All groups share one centre, and each spreads out both ways along 9 directions, with some noise.
In the rows, 128 means zero.
Known rows, each followed by its group:
[124 140 132 141  95 149 175 191 122 133 173  86 114]
ter
[159  95 146  70 100 130 126 124 106 154  97  86 121]
kebi
[ 96 121  55 154 102 133 130 133  65 139 135 163 142]
duguz
[ 90 126  76 144 144 178 143  80 136 193 127 138 122]
duguz
[112 127 112 100  91 153 149 129 107 137 121 120  79]
veg
[128 155  93  76  89 138 105 124 120 132 111 147 136]
ter
[132 130 101 115 134 136 139  96 106 176 178 114  96]
kebi
[126 122 181 188 138 131  99 128 189  10 114 162 197]
kebi
[185  48 209 135 106 137 185  95 140  82  21 161 124]
veg
[ 85 134  70 166 106 104 156 175 202  77 127 138 120]
duguz
[121 129 120  91 109 118 157 162 149 116  69 152 104]
ter
[138 101 143 190 190 175 141 104 161 138  46 168 168]
duguz
[114 118 165 128  60  81 113  89 182 122 117  93 181]
kebi
[138 102 102 176 160  91 127 122 174 112 143 125 160]
veg
[119 154  62 110 120 123  97  84 158 150 151 137 127]
ter
[ 99  91 224 114 141 141 174 145  96  90 100 161 170]
veg
[145 133 139  96 116 124 138 159  80 144 124 120 106]
veg
[102 139 123 169  55 175  68 117  68 115 101  80  88]
ter
[108 161 119 133  55  98 126 120 146 154 156  93 132]
kebi
[168 124 103 146 173 103 131 127 114 164 208  95  99]
ter
[162 165 163 109  80 108 119 141 131 148 106  96 109]
veg
[103  73 126 121 160  98 142  78 116 122 133 157 128]
veg
[129 111 129 136 125 140 120 177 142  84  58 132 148]
kebi
[113 117  99 136 132 168 157 138 173 133 132 118 135]
veg
[124 141 143 142 113 130 163 177 119 129 146 110 114]
ter
[ 32 143 228 100  83 130 201 200 116 118 105 119 128]
ter
[134  82  96 161 165 142  94  45 135 149 173  91 116]
ter
[159 139 157  77 118 121 139 170  57 158 117 122 112]
veg
[101 162 158 129  93 161 110  97 162 108 136 124 137]
duguz
[147 114 162  83 132 117  73 111  67  94 173 106 130]
kebi
[129 103 133 144 193 121 140 104 143 158 101 151 138]
duguz
[188 105 124 124  95  76 113  96 141 141 133  86  98]
veg
[164 110 242 101 131  71  58  81  80  75 116 133 177]
duguz
[123  93 135 128  81 144 146 118 139 118  96  98 104]
ter
[116  90  16 155 124 121 129 156 139 137 127  96 112]
duguz
[ 97 175  66 153 144 116  90 125  67 195 145 142 140]
kebi
[129 103 160 153 163 119 114 117 142  82  89 163 175]
kebi
[103 131  90 164 130 122 133 115 142 147 139 135 136]
kebi
[ 93 172  95 123  93 179  56 104  71 137 148 124 145]
ter
[133 103 157 106 126 143 172  96 114 166 118 138 121]
duguz
[ 67 112  71 141 147 134 122  67 169 134 162 134 122]
veg
[113 130  85 138 111 124 122 146 123 128 128 121 119]
duguz
[130 111 106 123  56 127 186 160 165 143 109  85  90]
kebi
[134 124  85 163 109 130  99 176 191  84 100  77 120]
duguz

New rows. What belongs after each?
[125 166 144 127  97  85 126 128 132 126 128 152 151]
ter
[170 106 182 158  49  69 142 139 170  79 118  74 110]
veg
[ 94 122  42 141 135 149 155 173 125 150 108 126  83]
kebi
[152 126  99 134 163 153 138 163 142 103  95 172 147]
ter
[126 124 143 132 119 170 127  84 124 139 130 135 142]
duguz
[178 156 126 181 121 119  92 131 138 107  89 146 134]
veg
[ 70 157 107 110 149 127  96 160 134 103 113 144 105]
kebi
[104 149 184 103 135  85  46 118 104  87 102 141 183]
kebi
[161  99  63 168 147 190 142 128 111 132 153 130 140]
duguz
[ 95 119 103 182 150 117 120 123 111  77 112 189 124]
veg
[130 135  96 118 150 162  95 135 108 107  71 174 131]
ter
[149 130 173 136 113 190 134 128 142 118 104 117 158]
veg
[129  95 160 124 104 183 167 164 139  72  41 171 183]
ter
[129 147 135 108 144  98 101  97 108 142 152 158 164]
ter
[129  65  62 133 144  78 103 136 112 150  94  91 122]
duguz
[104 100  98 108 175 145 143 123 171 119  82 158 110]
ter
[112 127 182 110  67 109 124  90 130 114 136  99 103]
veg
[168 155 155  74 109 178  99 135 120 135 110 101 130]
kebi
[ 77 135 129 158 126 161 103  61 149  99 126 158 136]
veg
[132  59  41 127 121  92 109 130 172 110 152  57 112]
duguz
[ 87 112 166 145 152 140 192 195 127 125 134 104  89]
ter
[115 155 151 136 158 125 147 116  96 136 144 193 148]
duguz
[160 104 129 135 109 130 176 155 160 113 107 127 132]
ter
[127 170 113 134  86 114 109 104 166 138  96 124  88]
veg
[112 149 142 141 119 139 179 144 140 119 130 170 124]
duguz
[164  97 109 167 144 185 123 128 128  94 105 144 166]
ter
[216 108 170 150 107 134 124 112 214 135 114  62 174]
veg
[165  75 108 125 136 149 173 100 130 184 103 117 123]
kebi
[ 69 154 144 118  84  91 115 113 127 141  79 136 123]
duguz
[118 159 103 148  83  98  79  86 113 157 162  87  87]
ter
[100 110  59 150 163 145  92  77 110 132 190 133 133]
veg
[ 99 145 142 147 111 136 138 150 112 138 160  98 114]
ter
[154  93 147 139 161 107 196 142 165 142 183 112 140]
ter
[103 133 126 145 102 126 100 136 103 111  56 125  70]
ter
[ 97 178 180 159 155 110 125 136 176  90  84 196 157]
kebi
[142 134 176 149  48 134 147 163  93 112 122  97 138]
ter
[136 113 174 115  83 106 145 136 166  98 104 111 132]
kebi
[128 140 127 119  77 148  81  96  78 133 133 113 142]
ter
[139 137 140 127  73  89 128  93 165 127  89 120  80]
veg
[ 88 126  99 150 113  82 153 171 115 145  89 140 117]
kebi
[144  97 167 118 142  64 125 102 112 128 113 142 130]
veg
[154 159 122  93 115 165 107 139 112 173 105 109 126]
kebi
[124  97 157 102 106 108 166 126  90 113  78 160  85]
veg
[114 185 169 112 111 130  86 132 148 124 126 102 112]
duguz
[142 173  90 150 128 198 165 174 117 154 158 135  98]
duguz
[114 105 118 149 146 131  73 170 109  49  90 137 171]
kebi
[160 153  89 150  85 120 135 177 112 116  92 135  70]
veg
[158 129 237 134 134 131 138 104 107  84 101 180 172]
duguz
[128 114 133 178 177 103 125 119 127 135 146 114  99]
ter
[ 85 139  90 155 160 101 146 141 111 143 135 164 101]
kebi
[165 131 124 120 116 155 154 112 123 173 134 115 117]
kebi
[129 139 126 134 170 134 114 122  96 138 131 158 129]
kebi
[117 178 171 118 104 142 135 121  96 116 159 168 136]
duguz
[ 81 131 160 166 111  92  73  21 129  87 127 164 121]
veg
[138 115 125 160 137 163 189 128 188 119 117 145 108]
kebi
[103 185 168 144  95  62  96  98 158 119  95 149 112]
veg
